There are 3 ways to turn a row about zero (a turn may also mirror it). The second row of each pair is the first, turned, with some noise. The first 27 pairs use one turn. New pairs use 3 turns, one after the other, and a turn may come again.
Some pairs, each with its turns in order after it:
[-25  -3  16 -37  35  -7   4  38]
[ 30  36 -20  32   5  32 -25   1] -> J609

[  1  44 -10 -14 -42 -12  44  34]
[ -5  34  44 -17 -29  17 -32 -35] -> J708

[ 18 -18  44  -5  40  -2 -42  28]
[ 44  18 -39  30   4   4  11  44] -> J708

[ 17 -34  39  33  35  -1  30 -29]
[-17  19  51   8 -12  35  48 -11] -> J609

[ 44  10 -18   8  43 -19  -6  39]
[-25  -8  22 -35  33   2  19 -45] -> J886

[ 25 -43  -4  10 -25   0  36 -39]
[ 26 -33  19  54 -32   4   3 -16] -> J886

[ 25  32 -29  10 -31  -8 -31   0]
[-10  -4 -24  24  48 -19  -9 -12] -> J886

[-19 -29  -9  24 -17  31  -8  33]
[-14 -14 -17  12 -23 -32 -45  16] -> J708

[ 35 -23   8 -29  17  -8 -22  32]
[ 27  26  -5 -15   4   0   1  54] -> J708

[ 24  22  20   1 -11 -12 -26 -42]
[ 8 -7 16 15 51 28 10 -5] -> J708

[ 13 -13   5  25  36 -34 -11  11]
[-32 -25  -6 -25 -12   9   9 -36] -> J886

[-38   5 -14  44  32 -11  43 -34]
[-21 -46 -25 -11 -26  10  33 -49] -> J708

[ 40  15 -43  42 -10 -40   1 -15]
[-55  -3 -25 -29 -33 -27  30 -11] -> J609

[ 22  12  -3 -21  -9  15  -3 -32]
[ 15  -6   7 -20  19 -26  14 -17] -> J609

[ 44  24 -22 -47  13  27  25 -18]
[ 21  14 -20   5  46 -41  40 -30] -> J609

[ 22 -42  10 -44  27  30  -3  15]
[ 21   8   4  22  49  32   0 -42] -> J609

[-22  -3  34 -37   9  -9 -43 -44]
[-14  16 -23   1 -12  55 -51  20] -> J886

[  9   8 -21  40  19 -19   4 -17]
[-18  -1 -21  15 -11  -6  27 -39] -> J886

[-12  31  13   7  41   9  45 -31]
[27 32 12 12 -4 -6 55 35] -> J609

[-15   2  -7  33  -2  19   8  46]
[-37  -6  -9  37  13   9 -18  34] -> J609

[ -7 -29 -42 -47  -7  23  28  -7]
[-21   7  24 -43  -6 -52  13   4] -> J708

[ 44 -23 -18   2  13 -25  33  18]
[ -6 -41  40   7   9   7  30 -30] -> J886

[ 43 -30 -22   6   8  37  38  33]
[ 30 -12  68  -4   3 -32  11 -30] -> J886

[-22  29 -27  29  36  -4 -27 -42]
[-41 -42  -2  29   4  22  47  -4] -> J708

[ 16  14  20  17 -34  47   1   5]
[ 24 -19  28  33   0 -16 -37 -12] -> J708

[ 16  19  -7  33 -45 -20  36  12]
[ 30 -30 -18  19  16 -27  43   3] -> J886

[ 34  44 -10  39 -26  36  14 -31]
[-35 -15  21 -22  28 -59  35  23] -> J609

New pairs. What belongs after each?
[-33  14 -27   2  17  -8 -35  38]
[-12   4 -50  23 -15 -24 -26  17] -> J708 J708 J886

[-27  44 -20  17  28  30 -30  -6]
[-23 -29  24   9  60  -6  22   9] -> J886 J609 J886

[-36 -28 -23 -24  14 -27  28 -32]
[ 10 -44 -18   4 -23  10   8 -55] -> J609 J886 J886

[-15  -3   6 -21 -11  46 -46 -45]
[ 42  38  -8   6  12 -42  11  33] -> J708 J609 J886

[-28   5 -32 -19 -14  28 -10   5]
[ -2  17  15  21   7   3 -47   8] -> J708 J609 J708

[-19 -33 -31 -40  39  -6 -45 -20]
[  1  48  25  30 -34  23 -29 -40] -> J609 J708 J609

[ 18  33  32 -36 -26 -46  -7 -44]
[29 60 17 -8 49  4 29 19] -> J609 J708 J609

[ 47  15  42  17 -24  -8   3  36]
[  9 -44  26 -19  13 -18  39 -39] -> J886 J609 J708

[-38  20  33 -32   8 -18  12 -29]
[ 20 -39 -50  -6  -2   0 -16  17] -> J886 J708 J886

[ -7   7   5  15  35  19 -20 -14]
[-15 -18  10  27 -34  17   7   5] -> J886 J886 J708

[ 14  19  26 -25 -23  -7  24 -37]
[ 20  40   9  15   5 -37  25  -3] -> J708 J609 J609

[-46  35  10 -22  22 -21   9 -41]
[-41  19 -38  23 -26  44 -11   5] -> J886 J609 J609

[ -5  43  44  23  18 -47  27   4]
[-27  42 -16  17   9  59 -14  23] -> J609 J609 J708

[ 38  47 -16  30 -33  27  34 -25]
[ 16 -28  11  82   8  -4  -4  -3] -> J609 J886 J609

[-46 -34  24 -20  35 -41   3   2]
[  4 -38 -25 -38 -22  14 -39 -33] -> J609 J708 J886

[ 34   5  -7 -35 -17  24   9 -15]
[ 10  29   2  24 -20  -9  31 -20] -> J886 J609 J708

[ 21 -46  14  29 -22  37  12 -29]
[ -2   4  -8  -4 -52  -9 -55  27] -> J708 J886 J886

[ -1  25 -17  14  39 -34  -8 -33]
[-14   3  22   8 -21  44 -25 -33] -> J886 J886 J708

[ 44  24  36  37  32  17 -34  21]
[ 26  12  45  20 -42  40  -5  49] -> J609 J609 J708

[  3  -7  37 -47 -12  14 -33  42]
[-53  16   8  45  20  30  19  16] -> J609 J708 J609

[ 39 -17 -10  -8 -24 -26 -35  24]
[ 35  41  31   9 -11 -16 -27 -10] -> J886 J609 J886

[ 13  41  23  13 -15  32  44   1]
[ 67   9  13  -1  21 -32  -8   4] -> J886 J708 J708

[ 15  16  -2  38  15 -10  18 -33]
[-50   4  10 -17 -26 -10  -5   2] -> J609 J609 J609

[-26   4  -4 -15 -20 -37  -7 -24]
[ 11  -7  -7  18 -32   3  42  12] -> J708 J708 J886

[ 25  33 -44 -38  23 -10  40  16]
[ 53 -40  38  32  22   0  -4  -1] -> J609 J708 J609

[ 36 -39   0  39  36  29  47 -44]
[-27  11  16  -6 -42  47 -48 -57] -> J886 J708 J886

[  0  43 -30  18  46 -26 -40 -27]
[-23 -43   5 -31  -3  57  14  37] -> J609 J609 J708

[ -6 -45  11   1  -5 -16 -42   2]
[ -6 -29 -51   7  19   3   8  23] -> J708 J609 J609

